The rows are grouped in 4 different ways at once. Each group adds its own fixed numbers to the row, and there is some noise. The rows also spread widely along 12 directions, which tell nothing about the answers.
Known rows, each followed by its group in each grouping:
[  4   3 -21   9  18  10   0   2  28  14  13 -15  17   1  21 -12   9  12
  13   0  12 -11  -9  -2   2 -23   9  24  24 -15 -11 -14] : Q_829 susu Q_172 (1)
[ 12 -10 -12 -21   6   1  -6  13  -2  17  -6   6   3 -13  -3   7  -7 -13
  -4 -19   4  17   7  28  -6 -21 -14  -4 -30  33  -1  -8] : Q_249 susu Q_172 (0)
[-31  12  -3 -17 -15 -12 -12 -11 -15  -2  12  13  10   7 -13   3  -9  18
   2 -25  -6   0   8  26   8 -13  -1 -15  -3  -5   6 -14] : Q_896 bel Q_215 (3)
[-31  16  10  30  -9  -2  20   2 -32  18   6  11  31   8 -16 -15 -27 -12
  31   6  -9 -12  24 -46 -12  15   3 -11   0   3  23  24] : Q_829 bel Q_337 (2)
[ 17   7 -18   0   5   0 -10   0  -1  16   5  -8 -15  -4  -1   3  33  13
   4  -7   1  -3 -10  23  23  10 -11  15   3 -18 -19  21] : Q_249 neza Q_215 (0)
[  8   6  -2  11 -16  10  10  -1   1  -1  -2  -7  21 -13  24  -6  -8  -7
  10  -4  19   6   2  12  -9   0 -24  10 -24  23  23   2] : Q_896 neza Q_270 (3)
[ -7   5   5   2  14  15   7 -11   8   4 -21 -11  16   6   4 -26 -31   0
   6   1   9   4  12 -18  -1  -7   6 -22 -15  24  11  -9] : Q_249 bel Q_337 (2)
[ 20   6   3   8   0 -14  12  14  15 -10 -21 -10   4 -12  10 -16  -1 -36
 -14  17   3  -2 -11 -28 -22   2  16  -8   0  10 -11  -7] : Q_829 neza Q_270 (1)
[  3  11  -7  -4  -1 -11 -11  -3  -9  -6 -17  -3 -13   1  -6 -23  12 -25
  -8   4 -10  -6  -4   1 -13   7  -3 -23 -19   6 -14  -4] : Q_829 susu Q_270 (0)
[-13   6 -21  -4   7   0  18  -8   2   0   3   5  15  11 -27  -2  -7  14
   5  -9   6   2  13 -17  30  12  19  -1  17   3  -5   7] : Q_249 susu Q_270 (0)
[ 18   1   6  -4  12  -8  -4  10   4  -5 -11  -2 -22   2  -6  -3  11  -9
 -13  14 -10   1 -14 -13  -5   7   7   1   6   4 -14   2] : Q_829 neza Q_337 (3)
[-26  22 -15   5   2   3   9 -13   5   9 -20  -3  32   3 -33 -18  13  -2
   4 -10 -13 -18   7 -23  17   3  23  -1   7 -26 -19  16] : Q_896 susu Q_270 (3)
[ 33 -15   7   7  33  17   3   9  22  14  13 -18 -27   3  24   9   3  22
  13  32  10   5 -10 -16   5  -2  -1  19  26 -12  -1   3] : Q_249 neza Q_270 (1)
[ 23   1 -11 -28 -20 -27   3   9   5 -14  13   8 -21 -13  14  29   9   6
 -18 -16  13  23 -12  50  23  -5  -4   1   1   6  -7 -16] : Q_896 neza Q_270 (0)
[  2  22  43  -2  -6 -30  -3  23  10 -35 -21  17  -3  -6   1   7  12 -10
 -15   8 -12   0 -22 -20 -23  -5  19   6  35  -1  -9 -16] : Q_896 susu Q_337 (3)
[ 31  -5   1   0   2 -12  -2   8  11 -20   0  -9 -32  -5  17   3   8 -15
 -19  20   0   5 -19   1 -12  10  -3  -2  -1   5  -6  -6] : Q_829 bel Q_270 (1)
[ 21   7   5  12   3   2  10  -3   3  -7  -7 -12 -17   1  23 -10  -5   1
   8  15  15   9  -2  -7  10  24 -12  -6  -2  15   9  10] : Q_249 bel Q_337 (0)
[  9  21   7   4 -31 -36  10  13  -2 -18  -8   2 -24  -7  14   8  21 -17
  -7  12  -3  -2 -15  -2   9  20  12 -16  19 -27 -17   4] : Q_829 susu Q_215 (3)
[ -2  21 -16  31  -7  10  -3 -16  22 -15   2 -31  26  -2  30 -28  16   6
  12   5  16 -26 -19   3  -6  10  -7  12   7 -32   4   3] : Q_249 bel Q_270 (1)
[-11 -11  -2   5  -3   9   5  -8 -12   8  31  -2  -7  12  11  17 -17  32
  27  10   8   4  10  10  14   7 -16   2   6 -13  27   9] : Q_249 bel Q_270 (3)
[ -9  21  18  -5 -27 -43  10  15 -15  -3   3  16 -13  -8  -1  18   7  -9
   3   4 -15   0  -3  -1  11   5  24 -26  24 -36 -12   1] : Q_896 susu Q_337 (2)
[  5   6  12  22 -11   9  -9   1 -14 -13  -7 -11 -11  -2   6 -10  21 -10
   2   8  -9 -11 -12   3 -16  23 -23   6 -17  -5   8  18] : Q_829 susu Q_337 (1)
[ 14 -13  33 -25  27  13  -7   3  17 -14 -24   0 -35   9 -16  19   4  31
 -19   8 -11  19 -10  -4  17  -9  10   5  17   7 -10  -4] : Q_249 neza Q_270 (3)
[-10  -2   9  10   0  17  25   1  12  13 -14 -18   8  -3  -3   0  -1   4
  12  11  -7  -3   6 -29  21   1  18  -4  10 -37  -5  22] : Q_829 susu Q_172 (1)
[ 24   5  16   2   3 -17   3  21   8   6 -16  -5 -22 -15   9   9  16 -21
  -8  20 -14   2 -14 -12  -7  -4  12  -4  11 -15 -24   9] : Q_829 bel Q_270 (1)
[ 17 -20   6 -11  32  23  -7   1  20   2 -14 -16 -20   3 -19  -4   5   4
 -18  11 -10   5  -8 -13  -5  -8   2  13  -6  -1 -13   4] : Q_829 neza Q_215 (0)
[ 35  -7 -16  -2  14 -24   5  23 -15  36   4  -1 -33 -13  -2   2  -1 -42
  -2  29  -8   6   4 -24 -10  17   4 -28 -14   2 -23  16] : Q_249 neza Q_215 (1)
[ 11  29  11  -7 -10 -29  -3  18  -6  10 -29   9 -13 -13  -3  -5  26 -15
  -7  -9 -13   3  -9   4  16  -3  18 -14  11  -3 -37   7] : Q_829 neza Q_337 (0)
[ 14 -34  -6 -33   8  -4  17  20   2  15  16  13 -18  -8 -18  40 -26   3
 -16 -10  -2  35  11  13  16 -21   8   1  -4  25   2  -6] : Q_829 neza Q_172 (1)
[-18 -20  -1  -9   9  30  16 -16  12   6   5 -14   9  12 -15   6 -28  30
   7  -6   2  10  16  -4  28 -10   4   4  -3  -9  13   9] : Q_829 bel Q_337 (0)
[-10   2  17   6   8  16   7 -11  33  -7 -26 -33   5  -1   8  -9   1  12
   2  21  -5 -12 -10 -19   8  -7  19  -7  12 -50  -9   9] : Q_249 bel Q_270 (3)
[-23  18  13  10   2  -4   6  -6 -12  -3  -8   5   7  16 -19 -18  -9   7
  11   2  -9  -8   9 -33  10  13  16 -11  18  -5   0  11] : Q_829 bel Q_337 (0)

New rows. What belongs after each?
[ 18  -8   5 -11  24  25  -2  -9  19  16  -4 -18 -18   4  11  -1   0  24
   4   7   5  11   2   5  22 -12  -7   8  -1  -4  -6   2] : Q_896 bel Q_215 (0)
[ 11  10 -11  -5   6  -7  15  -8   6   5 -14  -5  -6   0  -4 -14  -9 -14
  -7   9   2   3   6 -16  12   8  15 -24 -11  10  -8  -1] : Q_896 bel Q_270 (2)
[ 12 -26  -1  -5  40  17  -1  16 -17  47  20  11 -11   5 -29  16 -17   7
  16  11 -11  12  20 -28  -4  -3  -7  13   1  22   4  19] : Q_249 neza Q_215 (1)
[ -1  12   6  12   4   0 -11  -1 -19  14  -8  -5  -8   4   4 -22   4  -8
  16  13  -4 -11   3 -12 -13  13 -13 -19 -13   1   1  10] : Q_249 neza Q_215 (3)
[  1   8  -7   9  -7   2   9  -7   9  -7  -2 -14   3  -4   5 -10   7  -5
  -1   4   3  -6  -3  -8   6  13   2  -2  -1 -19  -2   6] : Q_896 susu Q_215 (1)
[ -7  -6  18 -13  10   7 -13 -13   9 -21   4 -11 -14  14   2  -6  -7  25
  -4  10  -1  -1  -7   3  -4  -9   2  -5   4 -14   8 -20] : Q_896 neza Q_270 (0)
[  8  14  12  13   8   0  11  10  11  -8 -22   2   0  -1 -15  -7  15 -10
  -9   6 -11  -4 -11 -32  -1  11  17  16  19   3 -13  12] : Q_829 susu Q_337 (2)
[ -2   2 -10  23   5  -1   6   1  -3  -7  12  -4  15   3  -8 -12 -10 -13
   4  15   0 -13  -1 -33 -23  23  -2   9   6  -1  12  12] : Q_249 bel Q_215 (1)
[ 13  19   4 -10 -10 -31  18   3 -15  -7   8  23 -30   9   3  14  -7  11
  -3   3   9  20   7  -9  36  28   8 -15  26  23   1  -2] : Q_896 bel Q_215 (3)
[ -6  -9   7 -13  14  14  -6 -14  24 -22   2 -11   4  12  10  -7 -16  22
  -4   1  11   4  -2   4  -5 -20   2   4   4   5  12 -33] : Q_896 susu Q_270 (0)
[  2   8   4   0 -10  -4  -6  -3  -6  -5   5  -1 -26   5  -5  17  27  24
   0  -4 -12   1 -14  22  28  13  -7  13  15 -23  -9  20] : Q_829 bel Q_337 (3)
[ -3   0 -32  11  -1   1  11   4   1  22  24   1  31  -9  -2  11  -9  -2
  16 -10   9  -3   7   8   0  -7  -6  16  -2  -3   9  12] : Q_249 bel Q_270 (2)
[ 14  -9  11   1 -11  23  -6 -10  12  -6 -10 -36 -22 -10  34   4   4  13
   0   4   5   8 -10  40  13   0 -26 -14 -31 -21  10   9] : Q_249 bel Q_337 (1)
[  5 -10 -13   8   6  10  -3  -7   1   5  16 -15  -6   3   9  -4  -6   0
   5   9   1  -5  -3   5 -11   0 -11   3 -15  -6  11   4] : Q_829 bel Q_337 (2)
[ -9  -2  -8 -17  -7  -6   0  -3   3  -8  -6   1  -2   0 -20   8  -4   0
 -17 -15  -9   7  -3  16  10  -6   8  -7  -7   0  -6  -1] : Q_829 bel Q_337 (3)
[  2  -2   7   4  -6   1  -1  -5   1 -20 -13 -14 -11  -2  -2  -1  -1  -9
 -10  12  -7  -1  -9   0  -9  18  -9 -11 -17  -9   7  14] : Q_249 bel Q_337 (3)
[ 20   7  -2   8  20  -4  14   8  23  -8 -26 -10   7  -5  -1 -21 -13 -27
 -14  17   6   0  -5 -43 -12   9  21  -9   5  22 -10  -1] : Q_249 bel Q_337 (1)
[-26   7  32  -6 -16 -12  -2   4 -18 -18   4  15   4   8  -3  10 -16  21
  11  -6  -1   6   4   2  -1  -3   0 -12  14   0  20  -9] : Q_249 neza Q_270 (0)
[  9   4   0  -7   0 -26  -2   6  -4  -5   1  -1 -30  -5 -21  10  23 -16
 -17  21 -26  -9 -18  -9  -4  15  18 -14   6 -40 -24  11] : Q_896 neza Q_270 (2)
[ 22 -18  11  12  30  14  10  11   9   9  13 -12 -31   9   2  12   3  10
  11  40  -6   0  -5 -38  -3  14   1  24  24 -14   3  17] : Q_829 susu Q_337 (3)
[ 17   8   3 -14   4  17  12  -5   7  15 -30  -7 -11  -7   0  -1   8  10
   1 -14   5  21  10  14  46   3  -4  -4 -16  19 -11  16] : Q_896 susu Q_337 (0)
[-24   8  -5 -13  -9  -2  -3 -12   3 -14  -7  -1   8   8 -28  -5   7  16
 -12 -21  -9  -5  -5   8  20  -5  17  -3   9 -21 -15  -2] : Q_829 neza Q_215 (0)
[  7 -11   7 -22  11 -18   6  10   2  -2  10  11 -11   2  -9   9 -25  -8
 -11  10   0  14   5 -18 -10  -9  13 -10   6  13   2 -17] : Q_896 neza Q_215 (0)
[  2  28 -26  16 -19  -1  -2  -9  11  -8  -4 -14  19  -6  26 -22  27   1
   5 -19  15 -14 -14  25  13   1  -5   9   3  -7 -11  -6] : Q_829 susu Q_270 (1)
[ 17  17 -14  -8 -15 -19   1   2   6 -12  -1   6  -8 -13  -4  19  28   0
 -19 -17  -3   5 -18  34  21   5   1  10   4  -7 -16   5] : Q_896 bel Q_270 (2)
[ 14 -13   5   1  15  13   1   7   8   2  -2  -8  -8  -2   3   3  -8  -5
   0  10  -2   7  -1  -4 -13  -1  -8   5 -11  12  10   1] : Q_249 susu Q_337 (2)
[ 20  32 -18  17 -18 -18  19   3  15  -6 -27 -12   2 -15  15 -19  29 -24
  -6  -1   7  -7 -15  -5  21  20  18  -5   8 -12 -28  10] : Q_829 susu Q_337 (2)
[-24  -2 -24  -5  -2  30   5 -27  -6  13  -3  -7  31   3 -28 -13 -15  12
  -1 -31  -1   0  21  13  22  -2  -8  -3 -35   7   9  14] : Q_896 bel Q_215 (1)
[-25  -7   9  -8   8  18 -14 -12  24 -30  -3 -11  16   6 -24   2   9  20
 -16  -8 -16 -13 -16   5 -13 -21  11  21  10 -32  -2 -13] : Q_896 susu Q_270 (1)
[  1  15  33   8 -21 -22  15  14   2 -21 -16   0   1 -15  11   6  -7 -19
  -7  12  -6   4  -7 -18 -10   8  11 -13   9 -10   6   4] : Q_896 bel Q_337 (1)
[  7  19 -10  25  -6   6   1  -1 -14  14 -15  -8  10  -8   8 -23  13 -20
  17   1   3 -11   3  -2  -7  18 -19  -6 -25  12   4  18] : Q_249 susu Q_270 (2)
[-29  14 -11   2  -4 -15  18 -14  17 -24  -4  -7  23  12 -20 -21 -16  -4
  -8   7   0 -17  -1 -39   5   6  41 -15  27 -30  -9  -7] : Q_829 bel Q_270 (0)
[-19  -5  11  -2  -2   4  -1  -8  -1 -13  -4  -6   0   7 -15  -1 -11   1
  -5  10 -15  -5  -2 -11 -10   0   5 -10  -3 -19   6   3] : Q_829 bel Q_270 (3)
[  0   8 -15  -4  -1 -10  -4   0 -12  -3   0  14   4  -1 -22   2   2  -7
  -9 -14  -6   1  -2   8  -2   6  -2  -2  -9  19  -2   4] : Q_249 bel Q_270 (2)
[ -5  24 -11  -4 -19 -21 -17   2  -5   1  -2   2  16 -13  -5  -8  26  -9
  -5 -23  -7 -12 -13  29  -5  -9  -3   2  -8 -18 -19  -1] : Q_896 neza Q_215 (0)
[  9   7  16   8   0 -12  20  11  -4   0  -9   4 -10  -3  -2   3  -4 -16
   2  22  -5   3   6 -38   2  18  14 -10  12   0  -2  11] : Q_896 susu Q_270 (1)
[ -5   5 -15 -12  -4   2 -11 -12  -1   2   2  -7  -3   0  -5  -4  11   7
  -2 -13  -4  -4  -1  27  11  -7  -3 -11 -15 -11  -9  -7] : Q_896 susu Q_270 (1)
[  7  -2  33   3   3  27   6  10  39  -9 -40 -21  38 -24  23 -13 -12 -13
  -9  -3   7   7 -12  -2 -32 -39  -3  15 -23  13  13 -13] : Q_896 neza Q_172 (2)
[-10  -9  26   5 -13  15   8  -5  -8  -7  -9 -16  -9   1   7  -1 -13  -1
   6  16  -8   1   3  -5  -8   2  -6 -22 -24 -16  18   9] : Q_829 neza Q_270 (2)
[ 14  10 -22  -1   1 -27   1  21  -6   2   3  19   6  -7 -16   1  14 -32
  -8  -7  -4  -2  -5  -6 -16   3   7  12   6  23 -18  -1] : Q_829 susu Q_270 (0)
[ 39  -3  13  -2  21 -18  10  24   5  -8  11  14 -39  -2  -7  28  16  -2
 -12  26  -7  13 -12 -28   4  21  10  24  37  10 -11   5] : Q_896 susu Q_270 (1)
[ -7   6   8 -12   9  -2  -5   1 -10  21 -18   0  -9   0 -14  -4  -3  -1
   5   0 -14   2   8  -2   8 -12  11 -30 -10  -6 -14   2] : Q_249 neza Q_270 (2)
[ -3 -10 -19   0   3  11  -9 -14  12 -16  17 -14   7   4   3  -6  -2   4
  -5  -2   4  -9  -8  20 -20  -7 -12   9 -18  -7  15 -17] : Q_896 susu Q_270 (2)
[ 15  -7 -41 -24  20  -1 -24  -9  -2  16   8  -7 -14  -2 -25 -11  18 -13
 -18  -7 -12  -5  -7  29  -5  -7  -7  -6 -33   1 -24  -4] : Q_896 neza Q_270 (0)
[ -7  12 -14  11  -1  -4  16  -5   7 -21  -7  -1  10   5 -20  -6   9   3
  -9  -3   1  -6  -5 -23  18  29  15   7  20  -5  -4  12] : Q_249 susu Q_172 (1)
[ -8  10 -19  -4   7  -9   2  -2  -1   7   4   9  13   3 -19   1  -1   5
   0 -11  -2  -2   1   0   9  -3  12   0   8   3  -7  -1] : Q_249 bel Q_270 (2)
[-26  -1  42  12 -25  11   6  -1 -18 -22 -13   1   9   0  -2   4 -19   3
   4  -1 -12   3   6  -5 -16   3 -13  -9 -16   4  31  11] : Q_829 bel Q_270 (1)
[  0 -10  -5 -11   6  15   2 -15  17   1  -5 -26 -23   8   3  -7  -1  13
  -5   9  -3   0   0   3  24  -3  10 -21  -5 -31 -14  -3] : Q_829 susu Q_215 (1)
[-10  32  -6   7   5 -20  -7  -2   7 -14 -19   1  20  -1 -25 -27  26 -14
 -15  -2 -15 -25 -18 -27  -8   6  30   1  20 -20 -30  -2] : Q_896 neza Q_270 (1)
[  8  29   2  10  -6 -13   8   3  11  -9 -20   0   9  -6  13 -12   7   1
  -1  -6  10   2  -7  -7  20  10  13  -5  21   8 -11   0] : Q_249 bel Q_337 (1)
[ 12   9   1  -4 -20 -21  -2   8  13 -25 -11  -4   2 -21   9   5   8 -30
 -24  -3  -5  -1 -22  21 -26  -8  -1  -3 -17  -5  -3 -11] : Q_896 bel Q_270 (2)
[-10  14  -2  10   2   2 -10   4  -2   7   0   3  16   2  -4 -11  14   4
  13 -13  -5 -11  -4   1  -4  -9  -1  19  10  -5  -7   4] : Q_829 susu Q_337 (0)
[-12  13  -3  -9  18   6 -18  -2 -14  22   1  20  21   6 -21  -7   1  14
  11 -27  -6   2  11  11  -1 -22 -10  16  -3  32  -1  -5] : Q_896 bel Q_270 (0)
[ -9 -14 -21 -24   4   7   0 -15   0  -5   7  -1  -1   5 -39  11  -9  10
 -23 -20 -11   9   4  18  20   0   5  -6 -18   3  -3   2] : Q_896 bel Q_337 (1)
[ 10  -3  11 -10   8 -33 -11  23 -16  -4   7  19 -39   2 -13  14   9 -22
 -14  17 -24  -1 -11 -12 -24   2  12 -15   9  -2 -13  -8] : Q_829 susu Q_172 (2)
[ 10  30  -8  10   4 -12   6  -8   2   2 -17  -4   0   1   8 -29   9 -10
   5   8   7  -7   1 -19  13  17   8 -14   4   5 -14   5] : Q_896 bel Q_270 (0)
[-11  37 -14  28 -13  -7  -1 -14   4 -19   1 -11  25   8  15 -35  17  12
  15  -6  19 -23 -11  -7   8  22   1   9  24 -17  -1   1] : Q_249 neza Q_215 (0)
[-18 -12   7   7   7   4  12   5 -32  28  15   9  -4  12 -19   2 -28  -6
  26  18 -14  -1  30 -35  -7   7   2 -21  -6   3  15  15] : Q_829 susu Q_270 (1)
[-10  14 -13   6  -1 -18 -12   8   5  -3   7   2  18  -4  -6  -6  13  -8
  -1  -5  -5 -19 -13  -6 -17  -6  14   5  22 -24 -15  -8] : Q_249 susu Q_215 (1)
[-31  23  45  25 -44  -8  12   7 -29 -24  -8  12  10  -5  -1  18  11  14
  21  -6 -12  -3   1  -4   8  26  -7  -2  17 -27  23  29] : Q_249 susu Q_270 (1)
[  0  -8  -7  -1  10  12   5 -11  -3   0   0 -11 -12   9 -17   1   0  11
   2  12  -5  -2   1  -9  14  19  -2  -3  -4 -10   2  18] : Q_249 neza Q_270 (3)
[ -6  14   8  -8  13  -7 -17   1  -5  -5 -14   9  -9   7 -26  -1  19  15
 -10  -9 -17  -4 -11  -1   9  -1  13  -1  18  -1 -20  -2] : Q_249 neza Q_270 (1)
[-30   0  18   4   7  29   1  -7 -10  33 -17 -10  18   6 -10 -11 -14  17
  34  -2 -10  -3  24 -10  11 -14  -4 -17 -14 -14   9  19] : Q_249 susu Q_337 (3)
[  7   6  23  -4  18   2   3   6   2   8 -12   5 -10   1 -12   5  -1   4
  -2   9 -14   7   1 -20   3  -3  10   4  10   5  -5  10] : Q_896 bel Q_337 (2)
[ 21   9  10   8   0  -5   0  12 -13  10 -19  -5 -13 -11   7 -11   5 -23
   1  10  -3   5  -2  -8  -6  14  -8 -17 -19  20  -6  14] : Q_249 neza Q_337 (1)
[-18 -12   6  -5  -7  16   7  -7 -13  22   2  -6   1   3  -4   9 -16  13
  17   0  -8   5  19   9  13 -10 -11 -14 -20 -12  12  16] : Q_829 bel Q_270 (3)
[ 20   4  10  14   1   0  16  17  -3   8 -24  -3  -9 -15 -14   8  14 -23
  -2  12 -13   4  -2 -24   4  25   0   3  -3   2  -9  38] : Q_249 susu Q_337 (1)
